The rows of a group lie close to one hidden flat surface of 10 dimensions, which passes through zero. Surfaces can cross.
In the rows, 128 means zero.
Known rows, each followed by its group:
[ 88 190 102  84 150 204 119 144  81 139 115 138 159 128 148 125 102]
zafo
[159 196 157 116 141 165 124  68 165 182 200 129 120 153 115 120 105]
tupa
[110 110 150 130 169 126  72  88 149 182 117 139 115  99 167  92 178]
zino
[165 121  78 160 121 180 129 166 151 143  76 113 114 125  91 100 133]
zino
[154  89 154 122 167 116 172 150 167 129 157 157 130 138 123 144 107]
zino
[121 110  98 139 160 102  97 131 125 140 110 150 154 144 154 126 135]
tupa
[151 109 140 184 152 121 121  94 186 171 137 122 147 129  97 104 121]
zino
[117 126 106 109  72 119 125 153 128 157 136 115 111 146  29  82 185]
tupa
[125 141 126 177 131 101 104 154 169 165  90  80 145 100  80 103 128]
zafo
[181 138 156  85 155 157 183 115 222 213 100 162 146 131 127 115 142]
bulan
[122 109 104 134 135 116 100 125 149 141 126 135 104 125 134 113 207]
tupa
[103 104 143  98 123 131 203 138  64 118 149 133 149 130 115 160 116]
zino
[107 143 159 148 122 111 158 118 193  86 121  77 157 132 133  95 166]
zino
[159 111  97 141  98 198 163 137 145  91 164 133  86 133  77 136 149]
bulan
[174 125  98 139 150 119 108 149 144 121 141 164  89 154 154 174 120]
zino
[177 146 125 118 127 106 116 104 134 159 144 112 103  66 125 111  58]
zafo
[141 188 164 110 109 133 108  75 133 130 173 123 114 130 145 147  95]
zafo
[196 144 110 145 129 158 132 100 172 183 163 164 118 145  78 165  95]
bulan
[119 151 138 122 164 113 158 180 119 158 113  89 148  79 112 121  54]
zafo
[103 158 146 129 103  91 165 149 117 114 157 108 171 145  62 158  84]
tupa
[ 96 104 168 133 128 198 136 110 121  83 107 131 138 133 159 104 156]
bulan
[111 108  77 164 123  75 104 137 142 117 105 142 144 117 119 180 193]
tupa
[129 115 140  97 157 119 161 148 164 148 162 146 121 108 110 137 151]
tupa
[118  98 143 113 102 194 106 101 125 124 111 172 110 166 135 115 199]
bulan
[ 99 102 115 153 136  91 128 150 126 113  75  84 134 104 149  99 182]
zafo
[180  97 140 117 101 167 112 114 148 119 147 191  73 144 124 168 124]
zafo
[103 172 144 111 144 133 112  81 121 142 157 132 141 135 167 142 154]
tupa
[130  69 106  87 143 146 161 152 113 127 132 195 134 116 117 155 137]
tupa
[138 150  91 122 104 123 115 103 126 150 145 134 107 121 121 155 177]
bulan
[154  84  99 105  99 167 137 134 127 126  90 162  92  78 129 146 166]
tupa
[144 179  83 170  93 133 128  77 129 121 158  96 140 139 102 155 127]
zino
[113 154 108 131 137 166 133 140  98 112 123 140 132 150 152 173 137]
zafo
[106 157 160 122 116  97 117  95 182 101 139 112 135 118 149 128 185]
zino
[106 134 131 145 120 118  85  73 136 141 187  99 146 109  76  45 119]
bulan
[175 140  86 112 141 125 157 118 148 177 123 155 129 113 138 165 135]
bulan
[116 107 149 190  86 102  76  81 154 131 105 121 148 166  99 121 166]
zino
[151 104  60 143 140 148 140 149 152  95  91 129 146 149 154  80 152]
zafo
[122 152 149 123 142 165 126  59 131 158 138 159 151 110 155 171 136]
bulan
[119 123 136 154 127 113 153 126  65  92 186  98 110 133 123 168  92]
tupa
[132 174 171 145 139  93 131 132 215 151  96  81 148 133 136 104 136]
bulan
[128 151 128 156  98 158 120 127 104  94 141 111  99 165 130 154 135]
bulan
[ 53 122 159 120 130 127 125 132  74 103 133 129 170 197 134 121 161]
zafo
[145 175 160 131 138  78  73 152 204 111 122 117 103 138 155 131 110]
zino
[152  73 130 116 123  84 148  96  72 140 182 154 109 118 116 139  80]
zafo

New rows, each followed by its group:
[169 133 108 177 107 152 129 166 135  96 108 125  95 181 129 175 124]
bulan
[140 139 145 104 125 149 129 114  93 119 157 155 104 135 153 164  87]
zafo
[113 133 111  69 127 147 123 110 129 173 134 182 144 128 112 126 171]
tupa
[135 136 118 161 131 108 115 118 152 144 188 116 106 160  87 125 160]
tupa
[112 125 145  84  93 133 177 163 111 129 156 143 152 145  46 129  97]
tupa
[ 93  97 141 105 114 110 119 113  84  77 136 141 152 149 151  93 111]
zino
[134 120 118 170 127 117 100 137 137 105  78 120 149 145 156 120 101]
tupa
[178 140 139 138  87 184 145 124 188 121 107 144 137 140  85 143  86]
tupa
[115 108 117 144 145 126 138 114 170 109 102 114 155  72 150 113 161]
bulan
[139  82 126 151 150  97 129 185 122 129 124  83  79 120 114  58 128]
tupa
[101 109 114 115 111 113 113 131 116 105 130 140 116  93 128 155 172]
bulan
[153 112 105  91 149 147 119 166 105 140 137 180  88 124 142 164 111]
zino
[122 115  76 123  79 136  75 129  62  73 104 145 130 166 133  98 101]
zino
[139 109 117  82  85 172 164 146 118 117  73 169 152  93 107 156  96]
tupa
[135  59 165 170 126 118 117 141 166 151  90 145 137 163  86 103 130]
zino
[137 165 100 165  81 149  68  87 109 152 146 113 125 203  80  89 127]
tupa
[132 150 140 175 171  88 101 122 162 143 154  85 122 152 142  97 124]
tupa
[161  94 103 173 112 126 125 143 153 108 132 138 115 153  84 143 139]
tupa
[ 69 125 161  89 117 112 126 120 123 118 100 104 138  96 148  84 194]
zafo
[146  79 104 108 134  90 172 112 115 110 141 131 124 104 151 100 139]
zafo
[139 102 140  82 116 108 150 120 202 142 113 125 127  65 108  65 175]
zafo
[125 115 109 163 120 127 101 100 111  92 108 119  97 104 187 161 183]
tupa
[ 77  90 166  66 137 155 159 139 121  93 128 184 161 157 151 129 170]
tupa
[168 103  85 176 152 126  78 129 182 151 115 159 135 180 121 105 141]
tupa
[136 116 148 146 140 126 105 133 105 140 160 168 132 141  96 172  45]
bulan
[144 122  94 148 157 133 127 106  94 143 116 130 155 135 161 118  82]
bulan
[162 104  68 146 112 119 100 155 144 162  90 146 136 146  73 107 118]
tupa
[159 150  87 105 141 172 115 136 108 131 115 138 117  96 160 125  79]
zafo
[107 174 150 156 127  80 150 116 131 117 199 109 168 161  87 184  88]
tupa
[ 91 169  92 154 141 104 119 112 123 151 122  80 179 122 113 105 155]
zafo
[150 126  50 105 124 123 119  68 153 158 145 131 172 102 106  30 138]
zafo
[131 117  99 132 108 160 109  90  39 128 180 129  80 153 129 117 133]
tupa
[128 122  91 120 124 151 122 115  97 131 129 151 114 115 136 162 162]
zafo
[124 151 154 132 155 127 143  98 182 115 155 153 151 121 162 195 138]
tupa
[ 87 110 127 105 124 118 134 126 132 116 147 174 157 154 117 157 192]
tupa
[107 134 103 149 121 118  84 111  77 132 143 137 162 210 117 102 111]
tupa
[138 105  99  80 105 142 131  92 155 111 114 148 114  88 161  94 204]
zafo
[134 131  89 143 111 140  92  82 122 107 129 136 137 171 152  98 152]
zafo
[ 85 158 109 128 118  67 116 118 136 144 140 104 135  92 117 163 219]
tupa
[164 164 113 120 127 173  99  89  98 165 104 141 135 126 156 113  55]
tupa
[153 136 133 143  99 119 144 150 164 133 115  77  79  77  95 115 151]
tupa
[ 99  61  92  98 178 124 131 122  70 123 177 215 143 150 168 172 158]
tupa
[ 96 142 183 147 133 120 148 120 174  86 177 127 154 189 118 150 146]
tupa
[146 147 111 175 132 167  74 151 106 130 101 133 119 170 127 135  70]
zafo
[117  76 140 129 146 135 181 133  93 121 136 129 161 145 117 101 102]
zino
[154 142 131  99 138 111 148 173  98 154  76 134 117 192 177 131 110]
bulan
[101 151  91 175 153 137  97 173 100 175  87  99 167 127  80 117  92]
zafo
[138 144 129 148 134 163  77  80 162 147 163 146 115 198 139  97 175]
tupa
[109  77 139 109 112 173 129 137  84  86 104 138  97 138 163  92 165]
tupa
[113 150 114 120 105 129  96 126 145 143  67 146 184 158 113 107 128]
tupa
[111  97 144 130  86 136  86  87 154  95 112 148 127 178 136  87 211]
zafo
[194 177 152 174  73 203 127  75 171 109 143  96  89 140 111 144  78]
tupa
[176 173 146 153 161 164 166  95 194 174 103  89 163 167 157  70 101]
bulan
